The same things were measured in two ways. Each way mixes the same 10 hidden numbers, adds some noise and spreads widely along 6 directions of its own, which tell nothing about the thing.
(in the rows, 128 means zero)
Some things both ways: the first way, then the second way.
[119 140 122 133 129 158 147 108 109 108 102 134 134 145 137 104 118 130
 104 112  73 106 116  88  88 105 159  93]
[ 89 155 120 133 156 193 151 126  96 147 149  72 130 130  77 174 124 160
 120 169 132 114 143]

[119 150 155 116 120 152 127 104 114 125 111  93 105 138 128  97 154 135
 115 101 132 164 135 120 129 156 111 148]
[160  97 104 194  50 116 153 156 139  92 116 180 176 146 179  65 142 112
 153 133 112 114  86]

[193  80 123 145 132 169 170 176 140 139 135 149 195 116 128 170 155 159
 147 159 119 129 118 175 111  85 105 139]
[137 140 140 202 118  79 120 112  84 104  85 162 123 147 123 156 116 199
 187 146  86 145 115]

[148 106 133 151 144 155 114 146 154 176 110 121 158 117 107 149 156 151
 116 123 117 141 120 142 149 135 125 154]
[ 82 132 129 172  67 118  97 144 110 123  88 119 130 113 122  86 118 114
 139 136  83  94  83]

[107 122 104 115 108 150 130 113 129 121 125  97 127 104 156 105 175 163
  75 141 126 124 140 126 121 155 118 139]
[105 133 137 159 122 117 114 102 137 127 123 138 163  90 121 119 146  80
  96 140 135 143 128]

[159 140 137 122 102 158 149 134 106 116  65 120 180 107 128 154 209 148
 126 104 160 133 143 115 137 157 189 115]
[144 155  88 165 153 179 122 155 121 128 119 132 135 147 121 174 114 122
  97  74 116 152 144]

[119 150 112 125  96 125 127  99 106 169  95 128 194 147 119 145 192 138
  98 102 106 161 173 191  93 144 173  96]
[ 59 177 152 189  66 200 159 193 123 124 129 133 101 137 122 137 104  90
  99  71 118 116 129]

[143 120 117 132 128 163 157 135 146 147 130 127 138 127 145 112 193 162
 101 127 149 146 145 142 119 130 109 107]
[157 106 121 142 167  99 112 113 111  93 118 113 113 183 105 138 137 143
 146 160 138 158 172]

[175 120 168 129 101 124 154 133 129 134 146 101 137 102 131 129 161 126
 158 124 128 136 125 135 148 130 136 125]
[112 169 116 178 158 157 117  93 105 138 115 130 134  79  94 141 113 203
 101 130 109  97 114]

[124  93  76 127  90 175  88  96 162 153 107 116 167 138  83 143 162 149
  88 130 115 133 171 159 131 110 147 160]
[118 106 144 106 121 127 108 150 142 129 115 119 123 128 131 119 141  79
 166 112 115 126 136]

[129 130  95 108  61 145 117  80  86 135  58  92 181 152  85 161 161 109
 107  96  87 154 175 179 104 121 173 133]
[124 170 168 174  86 154 191 134 110  82 147 142 129 130 137 131 137 149
 130  83  97 107 113]

[160 120 128 156  76 133 101 151 137 110 110 116 208  81 154 136 134 118
 147 143 130  79 110  81 112 105 165 139]
[102 188 178 194  79 192 146 188 106 115 147 119 131 131 126 189 103  91
 103  42  74 122  99]

[115 146 158 153 109 128 104 124 142 127 123 117 130 116 172  87 150 117
 137 126 134 132 120  97 121 112 137 125]
[ 99 128  80  95 113  96  74  44 168 157 123 178  63  87 142 103 133 113
 132 165 126  89 151]

[160 103 151 135 104 166 135 123 102 159 103  56 156 102 104 156 127  86
 133 128 115 202 153 157 159 130 136 149]
[105 187 114 134  79 113 123  94 110 115 130 164 138 127 157 121 120 104
 147  87 122 103 144]

[130  96 130 110 181 222 171 118 149 120 149 116 103 138  79 135 186 170
 105 126 119 212 143 150 176 144 109 153]
[131 162 161 180  91 105 127 152  94  81  90 130 150 116 104  85 110 128
  95 121 104 149  71]

[133  87  92 147 159 160 181 180 102  98 137 167 172 113 108 155 182 152
 131 176  82 186 138 185 146 132 116 125]
[ 90 196 153 208  86 135 164  73 108 108 131 204 184 104 113 197 102 139
 141 103 114 164 105]

[ 91 136 128 130 118 133 127 115 126 122 152 134 187 105 140 116 232 104
 139 146 124 120 166  86 116 137 166 113]
[ 92 126 203 146  99 145 101 132 147 131 166 125  98  49  89 104 104  96
  55 163 132  93 104]

[144 128 103 153 124 159 149 176  82 103  67 149 183  90 107 140 149 157
 111 145 129 159 135  99 158 207 186 102]
[141 126 149 148 120 154 159 152 105  87 161 104 172 165 115 164 140 112
 160 107 108 129 146]

[157 132 162 102 122 181 174  89 124 117 154 101 122 141 117 130 155 148
 125 107 115 195 134 162 125 115 137 123]
[114 163 166 175 124 104 136 140  93 103 114 121  73  91 103  99 125 192
  85 136 105 113 112]

[135 111 112 144 121 153 102 109 164 171 109 134 171 143 114 136 144 139
 109 120  93  99 128 137 100  83 157 124]
[141 137  98  88 108  69  77  99 127 123  82 178  89 135 154 102 111 125
 213 114 106 124 124]

[139 125 122 116 102 127 135 104 157 175 146 119 152 123 138 124 184 160
  94 124 127  99 150 143 110 135 126 110]
[165  75 116 166 143 124 110 171 116 114 103 133 178 160 132 115 138 129
 182 138 129 145 138]

[109 119 124 136 152 155 131 131 164 132 152 145 130 132  73 130 205 154
 116 117  90 187 127 139 170 151 127 146]
[ 80 185 156 117 160 142 101  34 117 161 145  97 103  44  87 144 134 160
  93 139 100  70 125]

[125 127 107 125 117 145 137 143 120  96 103 138 161 128 122 133 208 137
 126 120 112 107 127  98 113 136 124 143]
[113 165 111 142 149 181 122 101 124 156 161 128 173  94 114 190 126  99
  97 113 129 125 145]

[126 122  97 103  95 152 121 107 150 116 136 115 145 124 115 129 186 185
  87 121 123 127 132 138 123 152 107 165]
[136 113 185 157 108 109 134 183 117  95 127 109 155 101 130  94 159  80
  97  98 101 130 114]

[146  92  83 113  87 167 105 118 130 124  88 110 143 153 104 127 153 171
 109 138 152 112 160 179 103 127  70 195]
[113 149 111 160 118 175 112 114 140 146 140 161 154 134 142 183 117  82
 146  98 127 139 147]

[129 116  86 159  93  98 102 143 160 143 119 170 184 145 152 110 185 115
 130 132  98  14 128  95  55  58 103 113]
[111 101  94 145  91 158 112 156 148 152 113 173 161 131 141 111 111  87
 172 150 148 129 119]

Other things, the second way, with their names:
Q126: [199 122  94 145 142  77 116  81 117  87 111 196 153 121 132 115 123 221
 183 134 102 126 117]
Q848: [ 95 174 131  54 168 120 126  57 132 145 150 115  54 103 112 161 154 135
 135 119 128 108 198]
Q649: [122 191 172 153  74 107 133 168  94  57 116 129  75 151 116  92 105 100
  82  62 100 133 119]
Q75: [118 139 167 176  82 124 141 156 111  85 112 104 134 104 119  54 140 132
  96 121  91  87  79]
Q769: [174 123 132 173 144 104 138 110 109  94 116 153 162 154 134 155 138 160
 169 119 105 154 114]
Q120: [ 81 152 102 107 147 203 130 166 123 151 132  94 158 128 101 133 126  67
 125  99 154 125 166]
Q891: [ 87 169 168 183 109 148 148 106 115 141 143 137 140  67 135 134 140 139
 115 109 104  91 113]
Q158: [139 194 179 192 160 162 115 122 100 141 117 131 140  76 121 148 109 167
 100  69 105 118 102]
Q986: [ 89 124 152 183 119 164 137 149 124 146 116 118 140  62  96  86 131 169
  89 162 117  87  98]
Q226: [114 112 181 186 131  95 144  84  96  87 127  75 131 131  95  89 164 180
 131 186 102  93 116]
Q27: [131 103 130 193  87 113 129 166 112 113 105 182 173 133 127 119 101 134
 166 167 140 165 109]
Q189: [195  75 155 201  85 104 142 186 100  83 124 156 232 179 164 104 122 116
 215 158 130 151  97]
Q885: [154 145 113 125  79  97 127  99 117 120 118 192 170 126 178  98 121 120
 207 121 129 116 113]
Q752: [135 127 166 111 147 127 105 102 158 140 173 146  87  71 119 134 128 116
  92 141 141 113 157]
Q265: [ 86 154 121 109 130 186 121 172 121 142 140 127 145  94  98 150 114  90
 118  85 127 116 151]
Q928: [136 155 157 175  92  73 143  95 107  52 141 138 121 136 132 131 150 123
 111  93  65 121 129]
Q620: [106 133 151 136 157 133 149  79 127 104 154  98  94 124  89 164 154 153
 114 152 113 122 160]
Q414: [ 61 137 119 182  95 180 154 174 133 153 103 126 167  56 124  50 144 104
  74 140 149  97 110]
Q892: [134 174 209 152 184 165 147 127  75 113 177  53 146 124  91 212 137 151
 122  94 102 111 163]
Q368: [123 154  80 125 133 105 101  70 140 151  95 184 138  89 147  94 138 122
 141 120 140 125 139]
Q976: [ 87 120 145 231  68 144 142 177 126  84  91 133 126 145  94  78 110 121
  75 158 126 144  84]
Q91: [100 154 136 145  70 139 137 159 108 103 113 116 149 132 137  53 119  90
 122 110 138 105 110]
Q487: [ 98 128  67 108 150 167 122 158 152 192 102 159 157  80 149 131 153  68
 128 107 166 148 169]
Q96: [147 192 162 172 165 178 120  93 101 133 173 133 166  87 116 190 112 158
 100  74 113 107 137]
Q725: [ 81  89  70 107 106 163  87 151 157 157 102 147 187 101 112  93 125  34
 137 145 152 127 135]
Q12: [135 123 104 131  94  74 117 142 118  91  85 135 106 169 158  65 145  96
 154 114 113 125 138]
Q899: [ 90 144  67 141 133 175 111 167  98 164  96 116 185 147 126 173 122  88
 169 106 126 144 158]
Q696: [139  99 123 187 152 117 108  83 144 158  84 178 178 110 136 113 129 133
 156 189 181 178 118]
Q693: [ 99 119 154 133  93 123 112 120 129 146 133 120  96  92 143  79 138 133
 157 163 119  62 125]
Q237: [ 62 114 108 224 101 183 147 212 124 164  79 111 176  94 139  97 165 109
 130 122 104  96 114]
Q373: [120  90  52 131 100 143  93 138 158 140  93 189 166 141 132 124 114  79
 180 130 124 144 125]
Q431: [125 112 136 181 129 149 132 187 112  96 114 112 128 156 100 109 126 119
  97 122 128 133 146]
Q707: [116 133 170 236 161 147 157 143  98 130 101 102 174  75 105 147 164 194
 112 142  92 125  92]
Q665: [153 100 137 232 107 138 154 181 126  89  93 160 155 150 135  94 131 167
 150 115 112 142  99]
Q350: [165 155 137 182 143 119 140  85 116 105 134 167 145 151 155 163 137 148
 162  88 121 147 143]
Q435: [134 135 115 119 147  81 120  57 118  94 115 145  76 143 107 124 135 187
 157 159 121 127 156]
Q234: [153  97 114 148 170 118 124 107 120 119 113 125 108 118 106 124 147 230
 170 171 108 100 142]
Q112: [185 190 191 230 124  99 144 118  95  39 117 175 110 116 109 105  99 225
  77  74  88 135  84]
Q11: [200  96  94 143 151  49 138  75 138  94  91 162 146 119 172  71 194 179
 176 126 102 123 128]
Q509: [131  77  97 157 178 125  67 139 145 168 106 132 110 115 115 153 136 127
 136 171 121 136 156]
Q912: [ 94 101 116 154 123 140 153 156 135 134 123 113 147 113 115 140 167  94
 108 155 118 143 140]
Q39: [113 196 209 145  69 132 136 167  80  80 169 137 150  93  95 159  82  94
  97  68  81 120  97]
Q555: [111  97  60 128 146 141 123 127 152 150  88 154 178 102 128  93 167 108
 153 127 145 131 159]
Q449: [109 163 128 182 128 194 146 173 101  95 135 115 179 167  81 185  96 100
 102  88 127 168 139]
Q987: [127 155  64 162 156 197 143 106 143 175 115 171 188 132 158 183 144 118
 171  77 143 147 150]
Q533: [109 137 211 165 147 131 147 165 101 108 134  56  56 121 105 105 158 156
  97 144 110  97 138]
Q580: [ 69 129 130 180  85 113 150 109 130 118 116 118  75 119 136  64 162 144
 105 165 113  78 132]
Q249: [109 130 111 213 168 206 148 168  97 125 112  74 160 149  70 162 127 178
  90 150 116 141 120]
Q111: [ 47 162 119 175  71 194 140 148 142 133 130 130 153  61  95  88 119  85
  40 126 128  94 101]
Q682: [122 111 110 196 147 149 162 101 137 130 113 139 189  89 125 132 174 168
 125 148 115 127 113]
Q217: [ 74  72 122 131 102 123 112 172 158 159 107 138 132  72 140  86 166  58
 139 157 128 113 146]
Q290: [172 110  90 111 193  92 127  55 124 129 116 147 160 136 141 201 174 175
 228 107  86 143 166]
Q969: [126 199 140 102 112 153 110  77 127 114 156 159 105 115 130 121  92 111
 111  84 143 104 137]
Q451: [180 155 128 160 154 129 143 151  98  92 132 160 194 152 141 178 130 133
 170  42 110 157 160]

Some of these things the first way, each followed by its name:
[146 141 145 106  85 102 154 104 123 135 137 121 148 136 142 130 230 145
 141 103 138 111 154 158 101 128 128 110]
Q112
[124 128 109 137 100 128 126 108 162 143 145 138 147 134 115 124 188 147
 104 107  95 141 139 148 123 111 137 112]
Q987
[115 154 156 101 121  91 146  83 145 145 163 144  97 188 126 100 194 156
 133  82  72 102 117 162  83 107  86 124]
Q126
[163 118 133 120  60 132 142 101 108 141 117  88 140 104 148 113 124 151
 116 138 151 126 154 166 122 147 166 105]
Q665
[168 129 109 119  68 110 119 121 140 168 105 115 171 126 120 155 159 186
  86 100 119 113 118 187 115 153 127 144]
Q237
[110 126 144 135 118 124 117 110 123 148 116 113 121 116 157  93 132 149
 114 142 115 110 132 134 132 144 147 114]
Q373
[117 123 105 153 105 117 130 135 159 115 142 148 159 136 136 120 202 125
 129 122  93 130 133 139 102  79 106 120]
Q620
[147 107 109 120  91 162 136 120 141 144 128 103 173 118 109 154 198 139
 112 128 138 169 172 179 129 121 124 142]
Q350
[126 135  92 121 100 120 138 119 112 146  83 132 135 131 100 134 185 181
  79 107 110 154 147 185 147 188 163 101]
Q555
[154 140 119 162 145 152 158 190 139 130 110 170 155 133 117 126 201 178
 114 109 140 213 124 151 145 168 101 117]
Q580
[126 146 125  92  59 108 114  71 114 144 124  84 166 130 126 138 194 128
 113 105 117  85 161 137 101 141 133 146]
Q96
[137 119 124 128 111 126 139 122 128 126 141 146 141 135  94 126 162 148
 139 123  94 132 135 145 133 139 132 128]
Q265
[158  98 107 145 120 171 154 148 131 118 105 140 139 145 103 133 166 145
 129 130 127 167 149 165 130 107 117 125]
Q435
[133 120 126 152 117 142 137 133 129 144 125 122 176 116 126 129 149  96
 126 129  81 118 132  94 112 100 149 104]
Q885
[147 118 140 144  73 121 127 121 132 142 158  84 191  74 138 150 151  83
 141 142  96 150 141 126 145 106 174 121]
Q891
[121 122  88 137 101 163 127 112 149  93 126 145 119 163 109 104 136 165
 100 110  92 157 126 147  99  96 109 138]
Q848
[136 155 108 131  99 105 139 118 117 140  66 137 169 122 169 128 189 151
  96  96 111  46 119 104  79 127 181  70]
Q249
[159 129 128 143 102 157 139 143 117 114  93 115 146 113 152 107 135 151
 114 131 150 133 123 114 126 140 141 120]
Q649
[140 103 108 117 117 173 136 118 148 120 124 119 136 128 111 134 162 165
 108 131 121 137 139 148 133 121 120 146]
Q769
[142 146 161 123 126 160 152 121 121 143 125 114 192  68 171 140 189 165
 109 145 170 156 141 119 152 184 217  89]
Q509
[155 119 110 112  92 134 120  95 133 174  89 100 160 138 134 146 125 148
  87 113  87  71 121 156  75 101 124 137]
Q899
[138 107  93  86 110 178 136  91 102 150  97  95 148 147 109 130 131 163
  71 136 119  96 161 143  77 153  99 143]
Q189
[138 127 100  94  96 176 128  85 139 128  90 101 115 161  65 150 196 184
  80  73 118 197 151 194 149 153 121 168]
Q11
[125 113 122 128 158 146 158 157 111 112 138 163 182 130  88 162 209 137
 152 138  86 154 133 139 129 152 122 153]
Q39
[155 122 144 118 111 149 152 103 137 134 146 132 117 155  88 125 159 168
 135 104 117 167 140 177 129 133 122 129]
Q234
[137 115 124 109 140 165 181 119 101 135 134 133 150 139 127 134 162 155
 114 150 106 140 155 171  98 139 123 107]
Q27
[140  67  68 112  79 200 146 100 129 113 119  91 150  91 157 104 115 154
  65 187 147  88 177 130 109 101 151 107]
Q696
